The groups are shells around one centre, one inside the other: the same stretched ball of 5 dimensions in 8 sizes.
In the rows, 128 means zero.
Known rows, each followed by its group:
185 188 120 130 183 151 136 180 115 79 139 159 88 170 137 101 62 72 92
 114 136 118 189 93 86
k809
183 195 130 131 188 149 151 161 108 90 138 158 96 159 138 103 49 66 93
 115 134 112 181 102 89
k435
192 200 129 130 190 146 146 172 115 92 131 159 86 180 138 107 60 73 93
 117 130 112 169 97 87
k205
185 195 125 138 175 144 137 178 120 79 146 160 85 174 136 100 63 67 98
 120 133 115 186 97 94
k569
193 197 131 151 163 146 135 176 127 73 145 152 71 194 135 110 79 73 101
 130 136 107 173 106 98
k809
189 184 141 132 163 160 144 150 114 82 129 143 92 177 125 120 57 68 105
 136 142 102 173 105 94
k351
188 192 135 131 161 148 132 172 125 81 135 154 86 187 126 109 60 65 109
 136 133 111 178 94 98
k629
188 187 135 141 150 151 128 172 128 70 142 148 79 190 125 112 71 68 110
 139 139 107 181 100 100
k771
185 183 136 140 157 157 138 158 118 73 141 146 88 173 127 113 62 66 105
 134 143 105 184 106 97
k205
190 174 127 127 169 165 133 169 115 72 127 145 88 181 128 117 68 78 98
 127 147 109 183 96 83
k351
194 199 143 135 160 148 139 163 126 86 129 149 82 198 125 118 63 68 111
 142 132 104 163 100 100
k514
185 209 143 146 169 139 152 155 119 91 146 155 87 174 134 105 54 58 105
 131 128 105 169 110 106
k629
189 182 143 141 154 161 143 148 116 75 133 139 87 180 125 122 63 69 107
 140 146 99 174 110 97
k569
193 187 145 152 149 158 143 148 121 72 138 137 78 190 126 125 73 71 108
 144 146 95 167 117 101
k351
195 178 121 115 172 159 121 191 125 76 118 153 83 201 126 115 71 82 100
 128 137 116 179 80 80
k569
191 216 146 152 169 136 154 155 122 92 145 154 79 185 136 109 61 62 105
 134 126 102 159 115 107
k629
193 182 134 141 150 157 127 171 128 67 135 143 76 198 125 119 78 75 108
 141 143 104 177 101 96
k514
196 195 126 140 180 150 141 176 120 80 135 154 76 190 138 112 75 79 92
 120 136 109 170 102 88
k629
185 180 124 123 177 157 134 174 113 77 132 154 93 170 131 107 58 72 96
 120 140 115 190 91 84
k629
193 192 146 141 145 152 134 159 129 77 133 143 79 201 121 121 68 67 116
 150 137 100 166 104 104
k205
186 189 133 142 173 154 146 159 112 78 141 149 87 169 135 110 62 69 96
 123 141 106 180 108 93
k809
198 204 152 153 150 147 147 149 128 84 135 140 73 205 126 125 72 68 112
 150 135 93 151 117 108
k771
192 197 144 148 148 147 136 162 129 76 141 146 76 198 125 117 71 66 113
 146 136 101 167 108 106
k205
189 191 144 150 144 152 137 156 126 72 144 142 80 188 124 117 69 64 113
 146 141 100 174 111 107
k569
191 188 123 115 190 153 137 180 114 89 121 159 92 180 133 108 57 76 94
 117 133 117 178 85 80
k771
186 182 133 142 165 160 143 156 112 73 139 144 88 169 131 114 64 71 99
 128 146 104 182 109 92
k435
189 208 149 159 160 142 155 145 120 85 149 146 79 179 134 113 63 61 106
 137 134 97 162 123 110
k514
188 187 134 140 152 151 130 171 126 71 141 149 81 189 126 112 69 68 109
 138 139 108 181 100 99
k205
188 213 144 141 174 137 153 155 119 97 140 156 87 179 134 107 52 59 105
 131 125 105 162 108 104
k809
193 213 156 156 158 142 159 138 121 92 141 144 80 188 131 119 61 60 110
 144 132 93 151 123 111
k351
195 208 131 140 175 138 138 181 128 86 138 160 75 197 136 107 70 72 100
 127 126 111 166 98 97
k435
198 183 127 138 157 155 122 186 131 67 132 148 70 209 127 118 85 81 104
 136 140 109 175 94 91
k771
189 210 144 162 166 140 156 150 119 84 153 150 78 177 138 109 66 62 102
 132 133 99 164 123 108
k809
195 198 132 152 171 149 144 168 121 76 142 149 72 189 138 113 78 76 95
 126 138 104 168 112 95
k514
193 164 125 115 156 169 116 182 124 66 118 144 87 197 118 122 71 81 106
 137 147 112 187 82 82
k435
199 181 133 134 157 160 128 174 127 71 124 143 74 207 125 124 80 81 105
 139 143 104 169 97 89
k351
190 209 154 159 162 145 163 134 116 90 145 143 83 178 133 118 59 60 106
 140 135 92 155 127 110
k771
188 189 120 131 183 150 136 183 117 78 138 159 85 175 138 103 66 74 92
 114 135 117 186 94 86
k514
195 182 114 119 183 155 123 198 123 76 124 159 79 196 134 109 75 85 92
 117 136 120 182 81 77
k435
187 205 126 144 187 140 147 174 116 86 148 162 83 170 144 98 62 68 91
 113 129 114 178 104 94
k569

New rows, each followed by its group:
195 175 131 129 162 165 131 168 120 72 122 142 83 193 125 123 72 80 102
 134 146 105 175 96 86
k351
186 195 121 132 191 146 142 180 114 84 140 162 87 169 142 99 61 72 89
 110 132 118 184 96 86
k351
187 192 118 127 187 147 133 189 118 81 138 164 86 176 139 99 64 74 92
 112 132 121 187 89 84
k351
185 211 136 146 177 136 150 165 119 89 150 161 85 172 139 99 57 60 100
 123 126 110 174 108 103
k771
190 208 147 141 175 143 158 147 115 97 135 151 90 177 133 113 51 62 103
 132 130 101 159 112 101
k205
185 207 130 142 184 138 148 171 117 88 147 162 85 170 141 98 58 65 95
 116 128 114 177 103 96
k351
184 192 119 119 194 147 137 185 113 88 133 166 94 167 138 98 53 71 91
 109 130 122 188 85 82
k435
186 210 129 135 193 136 150 173 115 95 142 166 88 170 143 97 54 65 93
 113 124 115 174 100 94
k435
192 200 147 157 147 147 142 154 127 76 146 143 74 193 128 117 72 64 112
 146 138 97 165 117 110
k205
190 179 141 127 156 163 135 157 119 78 124 141 91 187 120 123 60 70 110
 142 143 103 174 98 93
k205
193 182 126 124 163 155 121 188 128 73 127 153 80 200 125 114 72 77 105
 133 137 114 180 85 88
k809
188 212 150 164 162 140 160 141 118 87 154 147 80 174 137 111 61 58 105
 136 133 96 162 127 112
k569
193 179 144 137 140 162 130 157 127 70 129 136 82 199 117 127 70 70 116
 152 145 99 172 103 100
k771
183 198 134 120 181 145 144 167 115 94 132 161 99 169 131 102 43 61 103
 124 128 115 179 91 93
k771
184 173 120 125 172 161 129 178 114 69 135 152 91 170 131 107 64 74 96
 120 145 116 197 91 83
k435
194 202 151 161 152 149 152 141 122 80 143 139 76 190 130 122 70 66 109
 145 140 92 157 125 109
k205
188 174 126 109 172 162 127 177 117 81 118 152 96 182 123 114 56 74 102
 128 139 115 185 81 81
k351
194 205 130 151 180 143 147 171 120 83 143 155 73 186 142 109 74 75 93
 120 133 107 166 110 94
k809
184 194 134 134 182 151 151 157 109 88 137 154 95 162 136 107 52 66 96
 120 136 109 178 105 91
k569
188 211 155 163 153 141 158 137 121 86 151 144 80 180 131 115 61 56 111
 144 134 93 159 127 116
k771
188 194 140 128 160 148 135 166 124 85 132 152 89 188 123 112 55 63 112
 140 132 109 174 95 99
k809
199 195 127 143 172 149 134 181 127 76 134 152 69 203 136 115 83 82 96
 127 136 107 166 101 90
k569
198 195 135 135 164 150 133 174 128 81 127 149 75 207 128 119 74 76 105
 137 133 106 163 97 94
k205
190 177 130 143 149 159 124 174 126 61 140 144 76 192 125 116 79 74 106
 138 146 107 185 101 95
k435
187 197 146 131 154 147 138 158 124 87 133 150 91 186 121 113 52 59 116
 145 131 106 171 98 104
k435
184 190 140 130 169 154 147 151 111 87 134 149 98 166 128 111 48 62 104
 131 138 106 178 103 95
k351
188 198 124 127 189 145 141 180 116 89 134 163 88 176 138 102 58 71 93
 114 129 117 178 92 87
k629
185 177 133 133 159 161 135 161 116 72 135 145 91 173 126 114 61 69 104
 133 146 107 187 101 92
k351
185 173 117 114 172 159 120 191 119 72 130 158 92 177 128 105 62 74 99
 121 140 122 199 79 81
k435
194 188 144 136 147 155 132 160 128 77 129 142 82 201 119 123 67 69 115
 149 139 101 167 101 101
k809
191 182 125 131 158 153 120 188 129 69 134 153 78 197 126 111 75 75 105
 133 138 114 185 88 91
k771
186 192 121 130 177 145 130 188 122 78 140 162 84 180 135 100 64 71 97
 119 131 119 188 89 90
k771
185 200 151 140 162 149 155 138 114 91 138 146 95 170 127 114 47 57 110
 140 135 99 167 113 105
k771
193 173 133 124 155 165 126 169 122 71 122 142 86 194 120 123 69 76 107
 140 145 106 179 92 88
k809
192 176 122 110 173 159 121 189 122 78 118 155 90 193 124 113 63 78 102
 127 137 118 184 77 80
k351
195 193 140 156 150 152 138 162 128 70 143 142 70 199 129 120 81 73 106
 141 142 98 167 114 103
k809
184 172 124 112 175 163 130 174 112 78 124 153 100 169 126 110 53 71 99
 123 142 117 193 84 81
k435
186 197 127 125 187 145 142 175 114 90 135 162 92 171 136 101 53 67 96
 116 129 117 180 93 89
k629
195 220 148 159 168 135 157 152 124 93 145 151 73 193 137 113 67 64 105
 136 126 98 150 120 109
k771
188 203 145 159 164 147 156 145 116 82 150 146 81 173 136 113 64 63 102
 133 138 98 167 123 105
k205
191 185 142 138 146 156 131 161 126 73 134 143 83 194 120 120 67 67 114
 147 141 102 174 102 101
k629
192 204 135 145 167 141 139 173 127 82 143 156 76 192 134 108 70 68 104
 131 130 108 169 104 101
k629
187 196 147 153 152 151 148 145 119 78 145 142 84 178 128 116 63 62 109
 141 140 97 170 118 107
k809
187 212 140 146 181 138 157 156 115 95 144 157 87 171 140 104 54 62 98
 123 127 106 166 112 101
k629
191 194 126 119 178 146 129 187 124 87 127 161 86 192 130 106 60 72 102
 125 127 118 177 83 88
k771
185 190 139 130 171 154 147 153 112 87 133 150 96 167 129 111 50 64 103
 129 137 107 178 103 94
k809
193 171 138 130 145 167 125 164 125 67 125 138 84 197 117 126 71 74 112
 147 148 102 178 96 93
k771
191 203 131 129 189 144 147 171 116 94 130 160 87 180 137 107 57 71 95
 119 128 112 168 97 89
k205
185 198 143 143 159 146 145 155 120 83 143 150 88 176 129 110 56 60 109
 137 134 104 175 108 105
k514
192 211 151 153 156 139 149 151 126 88 143 148 78 192 129 114 63 60 112
 144 129 98 158 115 111
k205
193 194 140 139 171 153 148 155 116 85 131 146 85 184 131 118 63 71 101
 132 138 102 165 108 94
k514
188 181 119 126 183 157 134 181 114 76 132 156 87 175 136 107 67 78 91
 115 140 116 187 92 81
k809
192 203 134 125 176 142 137 177 124 93 129 160 86 192 130 107 57 67 105
 130 124 113 168 90 94
k435
186 190 116 119 195 148 136 188 113 86 133 166 92 170 139 98 57 73 89
 108 131 123 188 85 80
k435
